The same things were measured in two ways. Each way mixes the same 10 hidden numbers, adds some noise and spreads widely along 5 directions of its own, which tell nothing about the thing.
(in the rows, 128 means zero)
Some things both ways: the first way, then the second way.
[ 72  48 195 168 126 128 129 134 103 127 110 118 141 100 114 167 116]
[112 114 167 100 171 138 187 158 190  98 153 169 179 107 131 135 153 146
 157 125 167 165 148]

[180 182  84 106 146 155 143 142  32 109 194 124 156 146 151 153  86]
[115 128  98 146  56 132 115  80  96 110  94 102 138 132  96 102 127  98
 130 170  84 133 142]

[ 95 187 117 101 146 129 147  91 126 110 181 126 127 135 154 152 110]
[185  99 171 137 133  82 164 126 153  88 142 143  91 157  63 103 130 142
  92 132 179 121 151]

[129 101 131 141 124 145 118 137 140 134  95 158 118  73  80 143 123]
[170 134 125 143 143 106  96 111 150 124 140 173 110 139 138 159 153 131
 120 128 140 124 130]

[148 155 127 115 175 129 143 160 120 140 121 121 122 124 131  79 138]
[126 142 120 112  80 123 131  92  81 117 111  84 137 161  96  75 113 100
 122 179  85 131 128]

[147  85 147 152 123 144 138 171  94 109 127 137  98 128 120 114 142]
[160 129 127 125 110 102 125 167 139  98 102 165 137 144  92 132 135 137
 139 148 181 103 139]

[ 40 140 164 160 104  87 101  92 215 126  84 107 162  86  94 147 164]
[194 116 116 134 155 100 119 110 163 127 170 175  79 141 140 160 156 135
 122 127 172  88 104]

[ 91 129 141 143 192 167 120 121 131 136 154 141 147 143 144  90  88]
[170 122 113 100  93 120 153 117  86  91 134 130 100 138 100 107 120 111
 127 143 157 114 116]

[125  54 244 144  61 141 135 113 126 127  95 112 178 141 134 203 166]
[ 87 121 101 113 125  99  95 116 117 113 101 158 174 102 153 117 141  84
 148 143 110 115  91]

[150 142 176 143 114 127 124 110 122 104 142  89 142 123 140 166 149]
[143 112 128 128 110 115 157 154 138  87 133 141 142 153 122 125 130 159
 129 165 156 131 145]

[120 191 127 118 108  95 107 134 139 145 126  80 136 141 104  66 130]
[113 142  90  95  95 118 119 113  90 103  91 126 161 121 143 101 124  85
 140 158 111 107  88]

[163  91 173 166 116 135 153 166 141 140 151  94 118 124 183 146 167]
[153 144 105 128  88 152 139 177  57 145  98 137 121 102 110 156  93 142
 139 129 175  95 142]

[126 141  88 129 193 152 144 171  77  98 170 148 107 143  92  91 132]
[121 117 154 157 141 131 150 115 167 117 110 113 137 159 126  98 149 148
  95 150 123 127 150]

[ 52 179 134 137 188 128 151 131 169 107 159 107 115 142 131  86 147]
[ 92 119 153 131 142  99 143 120 128 102 137 105 165 116 138 113 121 103
  82 128 100 141 108]

[160 195  89 114 130 127 123 139 113 136 150 132 134 142 107 118 120]
[ 89 106 119 118  69 123 103 114  89  96  96 115 159 143 110  90 117 132
 133 147 120 156 141]

[140 136 126 119 108 107 147 126 166 130 124  82 130 106  88 156 155]
[151 127 155 141  94 136 161 144 160 112 143 125 128 153  77 118 119 178
  96 124 178 128 160]

[109 102 130 128  82  96 126 123 131 106 115 107 126  98 107 138 149]
[102 127 147 125 219  83 120 152 206 120 156 172 183 101 183 167 166 111
 129 121 132 131  91]

[127 123 168 127 156 153 122 129  74 120 142 143 149 134 176 115 115]
[140  91 134 119 166  96 173 139 139 118 134 157 126 118 142 129 126 136
 145 159 151 113 123]

[138 125 161 178 183 154 145 149 125 111 185 107 107 161 160 136 141]
[124 137 122 127 132 111 124 171  99 118 151 170 161 143 133 144 120 138
 113 127 143  99 109]

[153 136  76  65  58  66 129 137 130 155  55 130 106  75  59 107 124]
[138 121 148 130 148 107 131 132 167 126 118 154 134 127 106 128 148 128
 139 138 155 122 140]

[187  89  83 115 186 214 153 158 100 135 155 212 120 106 167 119  92]
[ 73  83 137 160 151 137 127 120  69 127 118  94 138  65 200 170 112 125
 103 128  90 186 149]

[146 188 140 121 126 124 121 120 112 114 143 114 103 135 112 125 127]
[184 112 103 168 121 124 150 144  96 110  86 166  89 148 138 139 146 145
 108 168 149  70 149]

[ 81 239  81 108 149 111 102 115 147 160 137 132 117  84  86  88  75]
[189 127 140 101  89 131 156  45 115  75 123 115  90 169  94  74 139 120
 101 155 111 169 160]

[170 132  85  91 200 161 144 135  92 150 162 150  84 124 113  96  62]
[106 142 158 118 195 100 130 163 130 137 158 168 175 120 147 138 126 113
 105 105 122 121 106]

[134  85 148 148 127 154 156 180 115 157 111 183 114  95 154 151 137]
[141 138 108 135  97 127  81  87  61 152  86 138 105 108 108 128 119  91
 138 131 105 127 141]

[120  96 171 161 134 115 136 156 185 146  99  76 114  84 102 112 168]
[170 169 135  98  89 148 165 108 126  97 147 102 132 177  97  98 125 138
 101 153 129 143 142]

Other things, the second way, with their names:
(352): [206 129 114 155 135  74  88 139 157 140 109 197  85 179 104 127 141 159
 124 146 189  40 116]
(255): [150 124 119 155 133 164 205 145 149 102 113 121 127 135 158 133 152 148
 102 176 138  95 143]
(272): [170 169 131 138 123 129 122 129 133 165 134 170 126 157  93 124 122 144
 118 130 137  83 136]
(76): [ 93 119 138 130 136 121 151 133 116  86 151 126 176 109 166 140 127 122
  88 128  97 162 125]
(67): [158 109 141  85  68 133 171  57 123  55 118 122 123 171  90  66 132 137
 132 170 119 193 170]
(367): [150 118 128 100 104  93 124  70 166  72 135 133 132 150 126  99 143 122
 115 144 129 149 111]
(248): [143 116 157 142 141  90 135 163 154 123 130 204 154 136 115 126 115 178
 106 105 176  99 133]
(464): [173 132 138 121 169 102 112 147 148 130 163 180 117 136 133 167 142 144
 128 114 176 119 122]
(56): [161 152 119 123  62 141 121 116 112 130 117 106 112 173  74 105 115 142
 124 152 143 119 150]
(229): [157  95 143 137 138 135 161  97 128 136 141 140  87 154 106  98 139 143
 126 147 148 117 147]
(20): [107 137 137 119 144 103 114 105 145 122 135 150 168 134 143 114 130 117
 114 126 103 138 110]
(222): [152 140 147 137 152 129 173  74 163 155 161 143 120 139 140 102 119 142
  84 129 107 102 115]
(230): [142 136 131 150 179 109  92 114 140 167 146 201 127  97 168 174 135 138
 117  85 133 111 112]
(346): [114 131 132 125 137 125 104  90 141 138 139 142 149 134 161 133 130 141
 121 135 100 154 129]
(361): [ 81 117 117 132 119  94 107  92  98 113 106 136 169 121 154  96 117  99
 102 137  76 129 101]
(331): [136 132 134 115  93 173 160 149  58 126  71 106 126 121 107 110 107 138
 135 144 152 127 168]
(447): [190 145 121 149  69  91 118 127  92 103 127 133 100 167  59 119 115 127
  89 145 143 101 143]
(192): [148  99 169 113 121 113 168 138 137  99 113 138 122 110  81 117 116 147
 135 125 181 158 169]
(309): [ 98 103 142 159 128 139 164 148  91 126 129 128 145 107 140 131 109 150
  89 127 119 127 147]
(344): [146 151 146  75 134  99 149 123 115  86 115 140 154 171  83  70 142  88
 137 165 122 131 121]
(172): [132  94 147 124 126 127 142 115  81 128 134 137 108 151 117  95 110 148
 112 127 143 129 141]
(114): [106 146 123 130 187 110 100 108 119 167 165 134 145 121 166 147 136  85
 116 131  76 115  86]
(124): [144 149 128  91 164 112 152 133 145 121 171 166 152 169 121 103 152 101
 138 156 120  99  93]
(293): [161 145 116 118 102  98 151 162 110  98 123 147 136 111  77 129 123  87
 118 132 159  81 103]
(371): [143 104 167 132 175 117 171 113 101 130 100 134 103 105 119 105 134 103
 110 129 132 127 146]
(335): [161 119 150 157 110 138 185 133 109 121 135 130 102 141  82 109 120 145
  81 126 153 101 153]
(287): [ 74  92 105 146 160 146 138 139 116 128 116 119 159  70 222 175 138 130
 149 160 107 148 121]
(21): [105  90 119 156 147 144 147 104  81 103  76 116 117  95 171 115 152  93
 104 147  94 126 135]
(408): [163 118 151 143 173 106 145 176 152 134 159 191 127 148 125 156 136 171
 122 128 174 102 141]
(57): [133 151 118 140  73 127 132 128  94 104  95 115 147 100  84 129 119  87
 102 129 117 119 134]
(242): [165 149 150  99 149  25  85 144 163  87 162 195 158 191  72 109 138 108
 115 128 149 115  97]
(388): [138 121 170 140 175  55 142 189 230 149 178 196 165 125 108 154 103 197
 123 106 205  96 116]
(102): [103 108 159 146 149 136 142 139 112 134 155 140 145 105 143 156 118 149
  97 103 130 154 146]
(4): [117  99 145 126  95 147 175 119 131 104 109  82 126 143  98  85 124 142
 118 157 151 135 153]
(296): [146 127 148 148 126 117 124 116 140 119 127 140 126 105 110 152 133 131
 114 118 134 157 160]
(188): [101 119 145 136 130 120 161 144 148 119 168 126 168 136 129 125 114 157
 102 140 125 136 130]
(206): [147 124 165  90 152 106 157 102 147  93 160 150 140 178 108  79 143 125
 119 146 126 154 132]

Some of these things the first way, each followed by its name:
[114 252  84  98 170 103 115 123 122 115 161  86 112 112  96  69 119]	(388)
[135 180 103 129 153 125 161 154 156 115 141 115  80 120 132 102 141]	(447)
[109 157 138 130 169 128 135 139 171 163 117 156 121 136 125 109 140]	(172)
[157 123 116 115 153 137 124 143  86 108 136  96 124 131  84  80 110]	(255)
[ 79  73 231 178 101 141 140 135 183 152  87 136 133  81 117 201 170]	(230)
[ 95 122 155 143 234 187 165 136 106 115 185 141 126 161 142 134 102]	(335)
[153 158 144 121 141 112 141 147 119 156 125  94 104  95  97 144 128]	(272)
[126 209 133 109 141 118  97 115 131 122 117 125 115 118  58  97 141]	(352)
[126 158 123 150 135 125 118 156 144 143 120 131 127  89  99 127 145]	(346)
[110 124 130  68 144 131 154 121 123 171 104 173 100 108 127 112  92]	(371)
[130 136 150 145  98 131 120 157 108 151 115 134 135 106 133 126 118]	(67)
[ 94 128 131 116 182 172 138 129  99 125 145 181 125 151 116 107  90]	(21)
[149 155 121  95 149 114 126 138 151 183  95 123  96  94  81  89 111]	(331)
[106 139 131 120 163 121 143 177 144 162  98 113 123 112  94  56 140]	(222)
[ 86 139 154 129 182 117 134 106 169 141 114 120 141  92 124 146 138]	(114)
[184 124 118 107 127 122 134 124 110 137 120 131 101 105 109 148 112]	(408)
[110 108 141 125 144 150 171 150 135 122 134 114 105 119 117 123 114]	(57)
[ 87  94 149 146 157 138 162 150 122 108 150 105 111 154 153  89 117]	(293)
